The rows are grouped in 4 different ways at once. Each group adds its own fixed numbers to the row, and there is some noise. The rows also spread widely along 11 directions, which tell nothing about the answers.
In the rows, 128 means zero.
Known rows, each followed by its group in each grouping:
[114 116 130 139  60  57  63 114 138 193 152 126 134 174 152  92 133 164
  75 153 137 170 154 118 121 112  89 204 101 109 148  78 146] | (4) dadil (0) (4)
[145 146 133 137  88 107 176 103 144 172 120 100 168 156 140 103 112 136
  91 174 133  59 101  75  86  88 115 176 167 143  94 108 117] | (1) Sis (2) (5)
[108 189 130 100 134 161  85 192 123 137 140  98 148 172 112  94 154 133
 167 108 146 144 143 128  93 132 132 131 134 115 117 110 150] | (0) bov (3) (5)
[ 88 171 165 116  97 178 168  96  87 149 148 137 162 148 194 154 124 147
  66 164 155 100 162 152  96  94  88 113 111 143 113 156  62] | (2) natif (3) (2)
[ 84 123 111 126 125 109  99 134  95 116 165 134 141 116  72 126 103  88
 137 117 157 148 129 146 143 127 105 110 114 136 177 146 172] | (2) Peg (1) (1)
[ 90 141 138  81 105 125  97 141 121 147  98 105 154 139 135 108 156 145
  81 131 123 156 120 142 115 103 119  97 129 143 114 124 117] | (3) Sis (2) (4)
[165 141 158 100 123 116 125 126 120 175 106 125 138 135 160 128 143 183
 124 161 141 119 119  98 126 115 127 153 162 139  68 106 132] | (1) bov (0) (1)
[116 177 127  72 109 145  90 169 130 142  89  97 155 150  88  41 188 113
  98  97 140 123 103  93  80 100 162  80 127 144 167 116 148] | (3) Peg (1) (0)
[164 127 131 140 148 143 124 117 140 121  60 124 139 146 110  73 153 127
 132 124 112 129  76 169  69 114 138 109  63 138 156 146 146] | (0) Vozov (2) (0)
[169  98 140 138 135 148 120  81  93 146 122 173 130  76 125  78 139 173
 118 158 140 167  80 139  94  89 156 118  86 140 126 117 182] | (4) Vozov (0) (2)
[ 89 122 151 139 103  60  58 130 148 130 128 100 116 165  83 102  94  99
  80 108 115 152 141 144 132 164  80 162  91 106 183 110 129] | (2) natif (0) (3)
[153 178 157 131 108 136 134 120 150 166  89  96 155 197 162  83 146 159
  93 145 126  90 114 101  64 107 118 166 123 139 112 110  98] | (2) dadil (0) (3)
[174 147 126 104 161 136 130 145 126 109  78 107 134 122  96 111 161 116
 195 124 146 116  89 120 119 133 160 100 149 149 105 142 151] | (0) dadil (1) (0)
[169 133 145 119 119 118 150  99  94 144 119 148 149 126 147 160  90  99
 150 146 155  71 101 129 140 130 116 112  97 158 147 173 101] | (4) natif (0) (3)
[ 73 170 144 108  87  85  81 152 143 161 179 101 133 153 105 108  97 115
  89 127 148 137 183  99 120 152  95 168 129 101 148  97 123] | (3) dadil (1) (5)
[145 123 131 122 133 143 133  98  85 137 156 159 139 104 143 149 122 144
 169 155 165 148 132 147 141 107 125 124 127 133 101 135 152] | (0) dadil (0) (3)
[108 106 127 149 121 118 108 108  89 143 189 167 125 113 140 166  94 133
 156 154 159 183 170 194 151 127  82 155  86 101 143 140 161] | (0) natif (2) (0)
[170 109 153 123 103  91 114  63 124 129 117 186 107  68  83  63 138 106
 103 134 139 125 143 108 146 121 150  93  80 118 174 116 157] | (0) Vozov (3) (0)
[178 176 161 100  99  88 104 131 113 194 187 156 151 139 148 117  65 145
 117 147 156  88 145  65 114 153 130 157  84 133 147 125 121] | (0) Vozov (1) (2)
[119 137 147 119 124 101 103 134 118 173 144 111 142 136 127 125  84 155
 105 118 130 113 118 114  95 153  95 148  91 134 139 120 117] | (3) Peg (3) (0)
[ 84 167 125 134 123 141  82 183 148 124  74  53 140 214 139  94 171 136
 121 110 107 148 108 188  70 131  97 153 113 131 124 121 113] | (4) Sis (3) (5)
[109 141 138 173 109  84 159 104 155 150 157  81 158 162  99 133  32 105
  95 147 128  54 102  91  94 134  72 199 146 131 127 124 110] | (2) Sis (2) (3)
[177 128 116 117 115 135 114 116 115 142  93 155 146 133 121  66 185 124
 149 143 143 143 105 139 108  87 157 103  94 134 152 130 171] | (0) Vozov (2) (0)
[148 128 144  95 152 130  81 154  80 134 112 149 115 108 138 153 126 135
 191 117 140 155 114 166 158 158 131  85  96 146 123 153 134] | (4) natif (3) (3)
[100 156 175  98 112  87  53 164 179 161  81  56 107 171 149  96 150 190
  40 126  86 163 122 130  87 155 101 176 129 123 102  80  98] | (4) natif (1) (0)
[104 149 135 123 107 122 123 133 130 130 123  97 130 124 125 110 158 127
 127 147 149 145 143 121 131 106 121 145 185 118  88 101 137] | (3) Sis (1) (3)
[157 140 135 129 129 106 138 128 120 155 151 108 147 127  96 121  91 111
 166 144 160  88 102  80 122 133 123 157 162 126 108 120 144] | (3) Vozov (0) (3)
[144 153 149 111 127 120 130 129 114 167 147 111 149 129 135 131  99 163
 115 152 151 106 114  90 106 131 122 151 138 145  98 125 125] | (2) Vozov (1) (0)
[124 116 113 155 141 113  97 151 116 121 103 105 124 164 123 133 135 111
 186 130 133 150 110 194 121 154  93 146  94 124 137 146 137] | (4) Vozov (3) (5)
[172 157  97 104 118 120  86 194 110 161 106 107 160 179 114  79 176 116
 203 123 161 126  77  99 108 113 163 127 132 152 139 131 177] | (4) Vozov (1) (4)
[150 154 100 123  83 139 110 159  98 183 142 121 167 189 164  85 204 136
 172 168 184 150 139 117 112  70 132 166 162 112 115 105 167] | (3) Vozov (0) (2)
[114 177 174 126 123 131  92 140 126 161 135 141 115 168 159 112  99 146
 119 113 130 136 181 152  97 165  97 148  62 109 143 121  98] | (1) dadil (3) (3)
[148  84 126 130  77 101 120  59 110 160 116 186 140  72 114  47 162 150
  63 159 132 156 106 113 122  52 156 105 101 134 150  95 193] | (3) Sis (2) (1)
[105 115 131 142 118 128 108 130 132 128 101  96 126 146 111  83 167 147
 103 139 126 169 107 153  92  97 115 159 145 114 112  89 165] | (1) natif (0) (5)
[152 108 117 131 164 130 130 122 114 124 115 114 153 107  91 119 103 146
 162 138 124 125  48 127  89 116 136 117 125 156 104 136 170] | (0) dadil (2) (2)
[154 141 128 100  90  80 115 128  88 195 192 152 155 123 125 136  78 110
 150 142 185  87 147  65 156 140 112 138 124 130 145 132 132] | (3) Vozov (3) (0)
[152 175 153 139 102 101  97 143 130 195 183 144 130 153 120  82  85 123
 143 125 164 106 171  84 105 160 115 184  82  91 169 105 145] | (3) Vozov (3) (0)

New rows, each followed by its group in each grouping:
[133 130 154 123 117 123 143 104 111 139 107 130 139 112 130 120 116 127
 103 138 134  93 106 122 108 125 114 107 108 146 130 141 106] | (3) natif (3) (2)
[ 70 132 149 128 114 159 123 107  94 122 121 139 141 120 146 118 138 137
  75 132 139 152 147 181  98 108  93  94  79 128 141 141 107] | (3) bov (3) (2)
[ 94  99 138 163 141 104 118 120 123 125 120  83 119 142 138 163 110 160
 129 152 122 156 115 174 124 144  64 176 147 121  68 119 116] | (2) Vozov (3) (3)
[161 108 132 128 165 144 121 123 112  89  33 128 136 113  76  78 161 104
 149 108 120 130  49 165  95 126 154  65  82 160 155 155 159] | (1) bov (0) (2)
[105 126 109  98 104 101 141 125  78 129 139 120 164 151 161 211 126  94
 170 153 170  99 146 159 177 126  72 100 147 155 118 181  84] | (0) Peg (3) (4)
[184 179 149 118 122 110 115 163 118 179 108 133 132 183 197 153 146 138
 213 150 159 105 175 140 155 161 110 162 122 119 104 143 100] | (3) Sis (3) (1)
[194  89 114 156  91  97 117  85  85 155  85 186 131 151 185 131 176 116
 173 164 163 144 128 198 158 106 111 133  44 137 182 163 144] | (4) natif (0) (0)
[ 59 138 144 126 132 160  87 141 139  93  50 106 113 167 138  92 204 123
  88 123 102 210 154 251 102 114  90  97  84 103 146 139 110] | (3) Vozov (2) (1)
[143 150 158 118 135 150 150 109  94 157 165 157 140  91 152 148  82 158
 133 159 160 117 126 120 110 124 129 128 104 147 104 146 124] | (4) Vozov (1) (4)
[ 79 128 156 159 137 169 170  76 122 107 145 122 137  88  97 123  88 126
  82 146 141 126 120 152  86 102  99 136 122 127 118 132 131] | (4) bov (0) (4)
[133 122 110 133 114 181 133 110  76 151 127 146 166 129 148  97 166 157
 124 148 164 151  91 156  83  57 135 117 101 151 131 134 172] | (4) bov (0) (0)
[108 150 134 111 111  87 107 155 122 144 120  93 136 182 170 188 118 117
 159 148 149 124 155 159 155 162  73 154 129 140 115 158  81] | (4) dadil (1) (4)
[120  82 151 133  99 108 139  42  97 120 122 174 113  67 130 139 127 110
  77 162 147 148 143 172 164 104 101 104  91 130 156 142 125] | (4) natif (0) (0)
[171  91 153 121  97  95 128  69 103 149 104 177 117  84 144 110 157 153
 109 172 144 149 135 129 152 100 138 126 115 126 118 109 151] | (1) natif (0) (5)
[128 133 160 102 100  82  75 115 134 177 159 140 129 112 119  85 107 180
  69 127 121 145 139  81 106 131 124 149  99 122 131  79 145] | (0) Peg (3) (4)
[115 148 132 116  90 134 120 115  99 156 160 140 151 144 164 123 136 144
  96 153 160 142 153 146 108  94 107 136  97 126 135 130 128] | (0) Vozov (1) (0)
[169  93 146 123 139 120 157  67  96 123 100 152 129  75 124 148 137 134
 143 173 157 128 113 140 163 115 126 103 134 144  99 149 130] | (2) Vozov (0) (0)
[147 163 174 122 124  88 129 129 145 165 141 111 125 128 133 137  67 140
 116 151 135  88 142  91 115 175 106 172 115 119 107 123  94] | (3) Vozov (1) (5)
[ 77 142 120 109  93 134 101 135 106 127 132 103 146 161 119 118 156  93
 104 129 157 149 138 166 127 101  96 120 131 125 160 136 128] | (4) natif (0) (0)
[107 122 138 146 138  98 121 127 126 108 126  99 102 122 123 177 113 101
 187 148 143 141 152 169 178 162  82 155 173 109  85 130 115] | (4) Sis (3) (3)
[119 121 144 150 141  87  61 162 121 158 134 124 115 148 133 135  92 154
 162 117 124 170 144 172 120 191  86 172  56 106 138 122 141] | (3) bov (3) (5)
[104  95 129 137  83 100 107  71 134 100  81 140 120 114 117  68 198 123
  53 148 120 177 131 167 116  78 121 104  98 127 156 107 147] | (0) dadil (1) (2)
[ 90 110 122 146 105  91 120 113 119 131 130  85 143 167 141 167 101 111
 109 153 137 127 111 170 133 126  57 165 137 132 119 139 100] | (4) Vozov (0) (3)
[118 130 127 151 121 104 115 131 110 155 132  99 151 167 158 151  81 144
 123 141 129 107  93 156  97 142  78 163  93 149 126 143 108] | (4) Sis (3) (2)
[145 152 150 108 118 113 164  97 103 150 184 130 157 115 131 178  52 108
 141 163 171  66 134  90 145 131 101 140 157 138 100 148  99] | (0) Vozov (0) (3)
[ 78  90 138 145 191 106 101 135 104  88 142 113 102  78  66 177  47 121
 154 107 122 169  99 199 136 185  82 121  99 134 130 154 161] | (1) Peg (1) (1)
[ 95 144 164 158 136 130 145  93 136 129 161 110 124 119 115 146  50 128
  96 145 133 113 135 152 106 138  81 175 121 115 121 127 117] | (4) Sis (0) (1)
[117 148 170 144 131 133  55 133 126 154 124 165  91 142 139  60 139 167
 112 112 121 206 181 180  88 157 121 146  28  90 168  96 153] | (1) dadil (3) (2)
[ 90 159 142 165 153 174 126 148 148  89  44  78 117 194 131  89 182 121
 134 112 105 149 121 225  66 122  97 133 105 117 124 134 121] | (1) Sis (3) (1)
[116 111 164 107 131 124 109  95 114 130 104 147 115  90 146 134 139 165
  94 162 118 181 143 164 147 126 112 103 120 128  89 127 113] | (2) Vozov (2) (3)
[153 188 172  85 152 145 123 146 120 170 123 115 159 145 135 128  70 152
 115 113 132  72  99 100  77 154 126 115  90 157 132 151  95] | (3) Peg (0) (1)
[ 78 152 164 130 124 139 127 117 136 125 135 104 128 129 120 126 118 124
  90 143 142 143 165 149 111 135  86 149 136 102 115 119 106] | (3) bov (0) (2)
[ 92 168 129 119 126 161 123 160  92 133 153 106 163 167 123 132 114 108
 142 122 160 110 121 142 101 124 101 115 121 143 143 155 122] | (2) natif (3) (2)
[144 111 163 112 105  68 169  78 129 142  90 108 123 116 182 190 125 157
  92 196 133  94 136 116 163 132  84 144 182 149  50 133  61] | (1) dadil (1) (2)
[115 134 161 100 112  93  71 111 143 123 106 137 109 109 114  86 151 144
  70 129 114 177 150 141 123 139 128 111  89 120 144 104 130] | (0) dadil (1) (2)
[160 111 113 127  67  94 143 100 102 178 111 137 156 149 158  91 185 145
 120 172 160 108 116  90 129  64 129 143 162 141 103 103 145] | (1) Vozov (3) (4)
[169 150 100 138 111  99 174 152 126 150  98  90 165 200 154 169 143  69
 229 177 171  56 127 129 151 133  89 163 175 128 106 169  96] | (3) Vozov (2) (5)
[107 192 157 161  89 171 126 123 151 164 132 113 141 206 150  35 147 141
  65 133 136 124 155 133  27  85 113 188  92  93 154  86 126] | (1) Vozov (0) (3)
[103 180 134 107 121 144 132 170 142 131  85  62 161 187 108  94 157 101
 120 110 134  73 104 108  83 115 112 118 164 140 121 132 106] | (3) bov (3) (1)
[104 159 127 104 129 169 104 150 110 142 140  95 152 167 145 120 162 158
 131 143 154 167 133 161  95  98 111 143 146 121  96 116 141] | (0) Vozov (0) (0)
[110 133 133 114 114 152 153  99  81 136 128 140 143 121 175 172 144 130
 135 160 164 120 148 171 140 105  90 103 125 146 115 162  92] | (4) Peg (3) (0)
[208 167 138 102 111  86 107 163 113 196  94 127 155 203 170 125 112 124
 171 125 146  56 109 100 116 166 119 137  72 154 153 157  93] | (1) Vozov (3) (0)
[126 166 175 110 134 154  93 122 125 130 153 162 106  86  97  69 124 140
 115 115 133 160 166 126 102 136 152 112  85 100 147  99 158] | (0) natif (3) (5)
[136 150 138 136 177 163 125 158  91 146 149 119 134 132 122 142  84 147
 195 121 154 130 108 153  93 156 112 140 103 130 105 145 149] | (1) Vozov (3) (0)
[149 131 143 122 103 139  78 107  76 154 136 206 139 127 139  75 145 131
 114 128 155 176 146 167 115 110 143  97  13 130 210 144 164] | (2) natif (0) (2)
[138 148 137 111  94  94  79 154 129 172 116 121 134 164 116  70 153 131
 119 114 141 128 140  99 115 130 124 140 111 119 154  99 148] | (1) bov (3) (0)
[ 93 163 127 170  86 128 150 116 149 130 125  86 157 175  90  58 111  74
  85 111 135  62 110 104  61  97 102 152 122 123 170 114 124] | (3) Sis (3) (3)
[195 126 145 143 112 125 111  98 110 184 128 163 139 119 160  79 126 186
 130 154 136 136  91 107  91  96 155 162  87 141 117  98 170] | (4) Sis (0) (3)
[149 133 129 139 155 129 136 130 120 107  93 104 143 158 117 150 119 102
 177 129 136 103  88 175 116 135 103 130 112 144 132 166 131] | (0) natif (0) (1)
[ 80 103 128  83  69 101 128  82  86 136 173 137 153  69 135 150 138 150
  53 171 157 151 139  97 168  64 111 104 195 144  77 103 136] | (0) bov (1) (3)
[ 86 161 115  75 149 155  86 188  65 146 181 137 166 134 119 171  80 108
 190 109 165 154 139 172 134 157 105  82  86 139 155 177 134] | (3) Peg (2) (5)
[ 95 143 149 146  97 143 125 109 140 161 120 103 148 165 150  74 147 169
  52 148 130 149 129 140  53  85 103 174 104 112 119  95 125] | (3) Vozov (0) (4)
[141 137 119 107  64  92 151 105 102 197 156 125 182 139 163 120 118 156
  84 170 162  76 105  54 104  78 122 151 149 158 105 111 124] | (3) dadil (1) (5)
[127 163 149 117 104  97  77 155 165 144 102 102 112 154 100  66 161 115
 110 120 130 140 148 110 118 144 131 152 125 108 154  95 142] | (4) bov (1) (0)
[138 144 105 104 101 114  88 158 100 163 132 112 165 171 105  87 139 107
 147 112 161 124  98 111 114 105 135 128 123 144 160 122 171] | (1) Sis (0) (0)
[ 84 137 135 120 124 130  80 142 108 135 148 117 126 121 120 115 122 144
 117 126 133 177 140 162 119 131 109 133 114 121 121 110 146] | (4) Sis (3) (5)
[132 141 143 143 100 137 195  62  71 148 198 184 151  77 120 142  45  86
 132 149 184  56 147  96 138 103 116 111 115 140 145 153 125] | (1) Sis (3) (3)
[126  93 131 139 131 130 122  99 101 148 116 123 143 113 131 102 134 183
  89 149 126 156  72 144  77  90 119 138 113 148 108 108 164] | (1) Peg (0) (2)
[131 105 136 126 124 117 118 101 129 117  37 108 128 148 130  95 181 134
  92 130 114 146  97 177 104 107 112 106  99 143 132 131 118] | (1) dadil (0) (0)
[185 135 142  97 158 144 125 126  94 149 107 162 142 117 165 153 131 165
 182 156 138 134 107 162 132 125 137 100 100 151  93 162 133] | (0) Vozov (2) (1)
[131 121 115 143 124 153 106 115 110 106  96 163 124 110  97  63 176  94
 158 126 137 176 115 182 123  90 154  89  92 125 169 135 184] | (4) Sis (2) (3)
[120 122 147 100 132  83 105 117 128 106 110 103 125 112  73 131 119  88
 125 142 140 132 129 121 169 158 110 110 160 127 126 134 118] | (2) Vozov (0) (2)
[187 147 162 114 152  94 100 133 148 143 111 123 112 112  81  93  92 118
 159 130 128 107 103  94 122 178 148 142 108 124 136 119 141] | (4) Vozov (0) (5)
[142 120 143 107 125 124 138  87  84 157 149 171 150  86 145 152  72 143
 115 158 145 115 106 129 126 123 119  96  85 161 132 160 121] | (4) dadil (2) (2)
[109 149 133  82 128 164 108 144 108  90  47 113 125 140 136 108 249 111
 138 141 149 183 151 195 150 102 138  56 146 134 115 152 114] | (2) Vozov (1) (0)
[107 145 148 130 118 133  83 140 126 138 109 125 114 139 141  84 175 148
 126 133 132 185 162 165 113 129 118 139 112 100 122 100 139] | (3) Sis (3) (2)
[212  92 134 127 112  66 139  88 105 167  98 167 121  94 142 129 138 145
 157 167 152 105 112  98 161 127 139 138 119 147 122 128 150] | (1) Peg (1) (0)
[150 195 132 105  88 124  91 171 107 188 176 139 155 192 164 115 123 125
 156 128 174 112 166 112 109 131 123 161  85 121 169 131 135] | (0) natif (1) (0)
[127  88 148 114 143 114  99  95 117 129  96 117 119  85 110 114 126 167
  82 139 114 169  76 155 115 122 119 115 110 145 109 119 142] | (4) Vozov (0) (0)
[188 129 127 116 120 111 153 105 102 144  89 150 155 128 156 149 125 103
 170 164 145  81  93 134 146 122 129  98 111 168 131 177 108] | (4) Sis (2) (2)
[112 199 150 143 118 150 106 147 145 139 162 128 118 161  96  64 127  84
 156 120 160 122 186 114  97 143 125 157 117  86 171 108 143] | (4) dadil (3) (2)
[125  52 145 166 135  95 128  62  83 151 157 170 119  58 155 180  75 192
 115 176 141 188 127 183 147 134  81 164  77 122  92 126 151] | (3) bov (0) (5)
[116 159 139  96  73 112  62 132 129 163 129 127 152 159 113  40 148 127
  51 118 131 144 121 105  90  99 140 123  89 132 183  97 145] | (4) Sis (0) (2)
[113  95 157 127  86  53 112  78 120 159 151 155 125 103 124 137  62 127
  51 155 122 121 133 120 141 141  81 143  90 129 157 122 116] | (1) natif (2) (2)
[125 142 134  93 115  81 116 138 101 155 176 109 148 121 112 170  63  99
 146 146 161  82 120  83 162 160  95 130 167 143 113 144 104] | (4) Vozov (3) (2)
[ 94 117 138 170 152 143  94 137 145 120  90  99 119 138 105  77 127 156
 112 115  93 186  89 194  60 125 111 152  81 114 125 105 163] | (3) Sis (2) (3)
[106 140 149 167 109 113 115 114 164 130 119  98 125 140  64  32 122 121
  67 118 111 113 111  96  62 118 122 168 114 108 161  81 160] | (2) natif (3) (5)
